Each new row is followed by its nearest point in the smallest flat space through zero that holds the last named rows.

z_853, 5 rows:
[[-20 -10   8 -22   8  23 -48  21  14   0  -5   7 -31  -7 -43  -4  14  -9
   -9]
 [ 14  -4  24   9 -37  11  41   3 -11  17  -8  18 -14  11  19 -26 -25  -2
  -49]
 [-23  18  24 -42   3  18  -3   0  24 -22  10  13 -20  22 -57 -19 -11  20
  -28]
 [ 27  24  16   1  13  58  38  15 -24 -16 -10  29 -13   7   8  -3 -13  21
  -13]
 [-30 -13  21 -11  23  27   0  17 -27   3 -29  -8 -23  -5 -38 -11  -8  31
   19]]
New rows:
[-14   1 -12  -7   0   0  -3  10   7   9  30 -14  23 -11  30  21  -2  13
 -41] -> [  8   4  -6   3  -9 -10   1  -6  10  -1  10   2   7   3  11   2   1 -10
  -8]
[ 16  -3 -28  11  12 -28  -5  13  22 -33 -34 -36   4  -1   2 -41  13   1
  26] -> [ -8  -4 -10   3   9 -17  -7  -6   0   0   1 -14  11  -5   1   8   5   2
  22]
[  1   6  -9  15   8   6  -2   4  -7 -37  -1   4   6  31  -1   1  -7  13
  -7] -> [  6  15   0  -5   9   9  11  -3   1 -13   5   5   5   6  -2   3  -3  10
   2]
[ 10 -24  15   3   5 -10 -26 -20   9  36 -18  -6   4   4 -10   3 -11 -27
 -15] -> [ -9 -19   1   4 -16 -14 -17   3   5  18  -4  -5  -8  -6  -1  -6   3 -16
 -10]
[  7 -41  -8  -7   0  14  -5 -16  -6 -11  -1  22  -8  14 -11  -7   0  14
 -16] -> [ -2  -1   8  -5  -3  10  -1   5   0   1  -3   6 -10   2  -8  -6  -3   1
 -10]

z_156 (5 x 19):
[[ 21 -24  13 -12 -10  15 -15 -16   8 -24  24 -14  33  27   8 -11   4   1
    3]
 [-11   4  -5  12   4  -8 -15   0 -20   4   3  -4  30  -4 -28  12   3   1
    9]
 [  6   6  12  -4   6  21  -2   6   5   6  -7   3  -3 -16   2 -19 -28  24
   -5]
 [-17  -2  -2 -16  12  -3 -10 -16   6 -12  22   8  39 -30  -9  12  13  11
   -3]
 [  9  -3 -14 -23   3 -26 -17   7   2  -9  14  -5  18  22 -22  20  11   3
    2]]
New rows:
[-13  20  10  10  23  14  -7  -5 -25  20  -2 -14  10   9  16 -25 -13  28
 -11] -> [  1   4  11  13   2  19  -5   3  -9   8  -8  -2   7 -10  -5 -15 -21  13
   2]
[ -8   2 -25  -1 -14   3 -13  17  15 -16 -22  10   6 -16  -4   7  22  27
 -21] -> [ -6   6  -6 -13   8  -8  -1   3   6   0   3   7   1 -14  -5   8   1   8
  -5]
[-26  25  -2 -19  22   9 -27  -3  23  19   6 -12  10   4  25 -20  18  19
  -1] -> [ -1   0   2 -15   6   4  -1  -3  11  -5   7   6   6 -14   3  -2  -3  12
  -6]
[-26 -15 -22  17  -2 -10  15   6 -14   0  23 -27  27  15   5  22   6  18
   5] -> [ -7  -4  -5   7  -2  -9  -8  -6 -11  -4   8  -4  21   6 -12  12  14 -10
   7]
[ -9  -6 -10 -19  14   8  11  18 -17  19  16  11  15  20 -19  -7  15  16
  21] -> [  2   2  -5  -5   3  -8 -11   5  -5   0   3  -3  12   5 -16   7  -2   6
   3]

z_955 (5 x 19):
[[  3   9 -27 -39 -28  14  -6 -18  19 -32  -5  15  -4   8 -30 -18  30 -24
  -23]
 [ 22 -26 -12  -3 -31  16  11 -21  19 -32 -50  19  -4 -10   2 -44   5 -14
   13]
 [ -9 -35 -26  16  33   6 -25 -11 -11 -14 -19  21  -2  12  14  -6   9  -1
   19]
 [ 44   5 -27   7 -14   1 -20 -18  19   4 -20  14  -3   5  20 -14   1 -11
   14]
 [ 37 -15  29 -17  22   9 -22  -9  -4 -28  10   7 -21   0 -20  -9  24  12
    0]]
New rows:
[ -4   3 -18 -14 -26 -14  11 -12  -1 -11 -20 -14 -22  -4 -25  -5   8 -17
  29] -> [ -1   0  -9  -9 -20   6   9  -6  10 -11 -13   5   1  -3  -6 -14   4 -10
  -4]
[ 41  -9   1   3   0   6 -33   3  -1  -5   3 -41  -8  10  11  -5   2 -13
  25] -> [ 39   1   5   6   8  -1 -19  -7   4   4   0   4  -9   2  10  -2   2   5
  11]
[-17   0   2  19   8   6  13   1   4  11  -1   3  41  10   2   3   7   1
   8] -> [-20  -3  -7  10   3  -3   6   5  -5   8  -3  -2   7   1   8   5  -8  -1
   3]
[  0 -10 -15   4  20   5   2 -27   2  -2 -23  -5 -17 -41 -18  -8 -11  -6
   2] -> [  1 -15   0   3   0   5   2  -5   0 -11 -15   6  -2  -3   1 -12   1  -1
   7]
[ 10   7 -21  14  13  17 -14 -13   7  19  14  29   1   3 -25 -14 -26  -3
  -1] -> [  9   4 -16   1   3  -1 -14  -5   3   4   1   6   0   7   6   3   4  -4
   2]
[ 38 -11 -17   8 -19  -9   5 -17   0  15  -7  -3  10  -4   0   8  15  12
  -3] -> [ 26   7  -5   3 -10  -1  -6  -6  10   6  -6   2  -2   0   9  -5  -2  -3
   5]

z_174:
[[ 32  20   3 -38  14  16  34 -17  21 -12 -16 -32  31   4   6 -18   0 -55
  -17]
 [-18   3 -22 -17 -21  -6   8  11  -3   3   2   7 -12  41  -9  12  11  -3
  -49]
 [-14  -8 -23 -16   5   7  -7 -32  20 -10  13  -7   4  31 -13  15  41 -19
   20]
 [ 23  17  21  20 -41   5  11 -18   5  -7  16 -41  13   9  12 -17  -5 -43
  -15]
 [  2  38 -16 -19 -13  22  21   3  18  -2 -16  16  27  -5  39 -14  31  11
  -30]]
New rows:
[ -4   4  -7  18   0 -41  31   5  -4   1  -1  -2  -2   1  -4  -4   6 -10
 -12] -> [  1   1   2   0  -8  -4   3   5  -4   1   1  -3  -4   7  -3   0  -7  -5
 -15]
[  6 -12  12   9  -5  13 -14  -2  -3 -13  25 -15  25  11   3  -4  -7  -9
   2] -> [  6   0   8  12 -11   0  -3 -11   2  -3  10 -15   2   2   0  -3  -1 -14
   8]
[  0  -2  -4   7   3   0  -7   4   1 -14 -18   2   8   2  -4  34 -15   3
  -8] -> [-2 -4 -2 -4  5 -3  0  5 -4  2 -2  3 -5  2 -5  3 -5  3 -4]
[ -7  -2 -13  -4  -5   7 -41 -11   4 -27   3  -3   0  19   7  37  -6  -1
  -6] -> [-12  -7  -9   1  -6  -2  -7  -8   2  -1   9   0  -6  17  -8  10  14  -1
   3]
[ -8   1  -4  16   4   7  19   4  23  -4  16  -9 -38  26   0  17  -5  -2
  -8] -> [ -7  -6  -5   1 -10  -6  -3  -1  -3   0   8  -4  -9  19 -10   7   2  -6
 -10]
[-11  34   2  24 -41  -6   3   6   1   4  11 -24  -5  14  13   4   3   4
   9] -> [ -2  10   6  26 -39   1  -5  -5  -1   0  16  -8   0   7  13  -4   8   0
  -9]

z_535:
[[  5 -23   8 -12  -8 -30  11  -8   0   5  -4  11 -17  11  31   3  20   6
  -12]
 [ 12  -8   2  -2  18  -3  16  -8  22  -3  10  13  21   7   2 -42   2 -20
   -5]
 [-20   6   4  16 -10  19  34  -6   3   7   8   4 -23  46  28 -41  28 -25
  -39]
 [-11  10 -22 -11   1  -3  35 -15 -35  15   1 -14   2   6 -12   3 -27  10
  -20]
 [ 14  -6  -6  12 -36  -8  10 -21  33 -24   0  31 -10  -3  14 -26  -9 -11
   -6]]
New rows:
[-19  15  -2  -6 -16   9 -10 -10 -24  -7  22 -20   3  -1 -25  13  12  -7
   3] -> [-12  14  -5   5  -1  16  -4   6 -14   4  -1 -13  -3   0 -11  12  -6   4
   0]
[ -5  23  -8   5 -19  14 -10  -1   8 -22 -12   9 -24   1 -12  22   9   6
  -9] -> [ -8  12  -3  15 -28  14 -12   2   1 -10  -5   1 -20  -3   0  14  -3   3
   2]
[-23   6  24  -3  21  -4 -14  18  -9  -8  27  -6 -26  27   2  26  22   9
   4] -> [-13  -1  15   1  10   7 -15  19 -12  12  -3 -14 -13  13  11  19  29   4
   0]
[ 14  17  11   0   9  22 -26  14  -4 -25   5  -5  -6  13   7  -2 -11  15
   1] -> [ -4   8   4   9   0  15 -15  10   4  -4   0  -4  -1  -3  -6   5   4  -3
   8]

z_646, 5 rows:
[[ 10  23  14   5 -27 -13  24 -12  22  14  -2  34 -28  17  -4  25   2  -8
    2]
 [ -4  22   2 -19 -13  18   2   5 -10  16   1   4  -3  -6  19  -2  -7 -21
    1]
 [-19  15 -10 -11 -11   8  -8 -11  47   8 -19  -6 -10 -18  -6 -16  18  25
  -31]
 [  5   8  -9   9 -17 -11  30  12  -6  10  29  30  27   4  -7   2  39  14
  -19]
 [  0  22  -9 -20   0   5   1  -9 -26   4  17  31   2 -25  10  10  -4  -1
    6]]
New rows:
[-16  -4 -20  18   4 -13  -1   1  -7  19   8  10 -31   8   1  14 -22  16
 -16] -> [ 3  2  1  2  1 -7  1 -9  5 -3 -1 10 -9 -1 -5  9 -3  5  3]
[ -9  -2 -17   5 -34 -38   8  -9   8 -18 -16  -7 -33   8   3  17  10   2
   7] -> [  5   1   8   9  -6 -12   6 -11  22  -1  -9   8 -19  11 -10  12  -1   4
   1]
[-27 -25  -8   3  38  -9  12  -7  19  24 -24  15 -14 -21 -17  -5 -19  16
  -9] -> [ -5  -4  -5   0  10  -6 -13 -16  18 -11 -11  -2 -11 -12 -11   0  -2  20
  -4]
[-12   9  -5 -20   8 -14 -28   1   5  11   6 -20   5  12 -16 -10 -27 -25
 -16] -> [ -5  -1   2  -6   3  11 -11   2   2   1 -10 -18  -4  -2   7  -8 -10  -8
   2]
[  1  -4 -16  12 -10 -16   9  15   1  27  -3  10  12  21  22 -21 -26 -36
 -29] -> [  2   5   8   1 -15   9  12  17  -3  14   2  -8   6  17  10  -5   4 -21
  -3]
[  1  -3  15 -12  21  -2  -2 -23  19 -19 -27  15   1 -13  23   2  -7 -20
   4] -> [ -2   4   2  -7   5   2 -11 -13   5  -4 -11   0 -18  -8   1   5 -16  -2
   8]

z_404:
[[-22  20 -44  -8  10  13  -3 -18   0  -6   1  14  -3   1  11  13  -5  -7
   -3]
 [ 29  17 -33 -20 -26 -27  20 -24 -13 -11 -16   1 -20  15  43  -5   5  40
  -27]
 [ 30   4  -6  -4  20  13  17  19 -23  11 -33   5   2  20  13   5  30 -26
   10]
 [ 31  10 -37 -10   5 -24   5  15 -19 -21 -20 -11 -14  13  54  26  14  20
   35]
 [ 27   0 -14   6  11   1  21 -19   6  -6  27 -15   2 -18 -20   3   8  -5
  -10]]
New rows:
[  3 -12   4 -41 -26 -11  14   9   3   0   9  14  18   3  21  -1  -6  -2
  22] -> [  1  -1   4  -3  -7 -10  -4   7  -3  -3  -8  -1  -4   5  13   0  -2  11
   6]
[-10  -1  11  -5  26  10 -21   5  14 -15 -26 -11  40   8   0  22   3 -10
  17] -> [-13  -3   3   5  15  10 -12  19  -2   1  -6   2   5   2   0  11   1 -16
  25]
[  8  -3 -15  -8   8  -4  -1  33  29   8 -22 -14  -9  30 -28  -4 -29  -4
 -10] -> [-2 -2  8  0  0  3 -2  6 -2  5 -6  3  2  4 -2 -3  1 -4  0]

z_841:
[[-14  -9 -11  -6   2  28   2 -20  29  45 -32  40  -6  10  58   9  -6 -25
   -4]
 [ -4 -30 -10  -3  12 -12  -3 -22   0  28  -1  36 -33 -15   9  -7 -18 -12
    5]
 [-29 -48   4  -5   7 -15  -7 -32  20  24 -13  29   7 -14  42  12 -58 -25
   15]
 [ 20 -43 -22  28   2   5  15 -35  12  23 -22  28   1  14  37  46 -19 -21
  -11]
 [ 23 -16 -16  26 -11  12  11 -24  46  20 -18  26 -44  24  28  27   2 -19
   13]]
New rows:
[ 12 -17 -20   1 -17 -21 -40  -7  -9  -4   7  24 -39  -6  -1  -9  10   7
   5] -> [  9 -11  -7   3   5 -12  -1  -8  -2   8   9  16 -39  -8 -15 -10   1   0
   7]
[ 12   8  16  14 -14   8  -4   5  -1  28  22  29  14   1   1  13   8   1
  -6] -> [ 5  1 -6  2  2  8  3 -2 -3  7 -5  6  0  4  6  4  7 -2 -8]
[ -2   4  18  17  -9  -3   5  -7 -25  -1  -8  12  16  12 -10   1   0   3
 -41] -> [  7  -2  -7   3   6   4   5   1 -22   0  -2  -2  20   0  -2   8   6   4
 -18]
[-16  10  18   3  13  -6 -23  -5  -7  14 -12  34  -5  -8  -2  11   6 -14
  -2] -> [-9 -4 -3 -9  6  2 -3 -4 -3 15 -4 15 -6 -7  9 -9 -3 -4 -2]
[-41  11 -23  -7   7 -28  12   3  -7   1 -13  -4  -4 -23 -24   8   9  36
   0] -> [ -5   2   3  -9   6  -8  -4   5 -16  -3   9  -2   0 -11 -14 -14   0   6
  -2]

z_597:
[[-10   6 -39  20   5 -20  13  10  52   5 -56  18  -4 -10  19  47  -9  -4
    3]
 [-32  23 -26 -10  15 -28  -3   4  25   1 -29  -8   7  11  48  54  -2  25
   16]
 [-30  12 -24  25   4 -17  -3 -17  20 -16  26  11  25  39  31  12   1  -6
   30]
 [ -4   7 -21   6  -4  -4   4   6  25 -13  -1 -10  14  35  14  22  13  14
   33]
 [-17  -2 -48   8  -9 -31  10  -7   4 -23 -39  -2  16  22   1  33  15  -1
   13]]
New rows:
[-26   6  23  27  -7 -18  -9  -4   7 -18  21 -19   0 -17   3  -2  22  -5
  -2] -> [-10   3   2   4   3  -3  -4  -9  -6  -2  15   4   5   5   7  -5  -2  -4
   1]
[ -3 -16  -8  -6  -3  21  20  22  -8 -21  12  26  27   7  13   6  16  -5
  14] -> [ 2 -2 -7  8 -5  1  2 -1  5 -9  8 -1  8 17 -3 -2  7 -1 13]
[  3  -5   4  -2  -6 -11 -16  15  -7 -16  24  -8   4  10  14  19  13   3
 -14] -> [-6  4  2 -7  1 -3 -4 -2 -8 -4  9 -8  5 10  7  2  4  8  6]
[  2 -13  -1  20 -19  -8  -3  24  27  24  15  11  14   7  -7  28 -20  20
  15] -> [ 6  4 -4 12  1  8  4 10 32  4  0  4  0  7  9  9 -2  3 15]

z_213:
[[-26  20   3   9 -35   4  -1   4   1  13  17   0  11  10   3 -16  11 -18
   14]
 [-11 -16 -18  14 -14  -6  26 -40 -16  27   1  14  28 -13  13   3  15 -43
   20]
 [ -8  29  18  -5  12  19  27 -10   2 -12 -19  11 -11   1 -13 -20 -14  19
   24]
 [  3   1  -1  -1 -29  31  23  10  14  11   1  -6  -8 -18  11   0  10  18
    3]
 [ -6   7  -7  -5 -23  27  30   5  16   8  12  -9   4  -6  19 -23  14 -21
   -5]]
New rows:
[ -1  -3  28  12   3 -21 -23 -32 -18   6 -13  13  -6  -7  32 -41   8   7
  -5] -> [ -6   3   2   3   7 -10  -2 -11  -8  -1  -3   7   6   5  -5  -2  -3  -8
   8]
[  4 -41  16   1  -8   3  -1   7 -14   1  27  -5 -30  -2   0   7  15   6
  -4] -> [  9 -14  -6   1  -9   0  -9   9   3   5   4  -6  -2  -7   5  14   5   9
 -10]
[-10   6 -13   0 -36  -6 -38  -6   7  -3   9  -5 -14 -11  -5   6  -4 -15
   3] -> [ -9   1   0   8 -22  -8 -21  10  -2   9  13  -3   5   6   0   6   7  -2
   0]
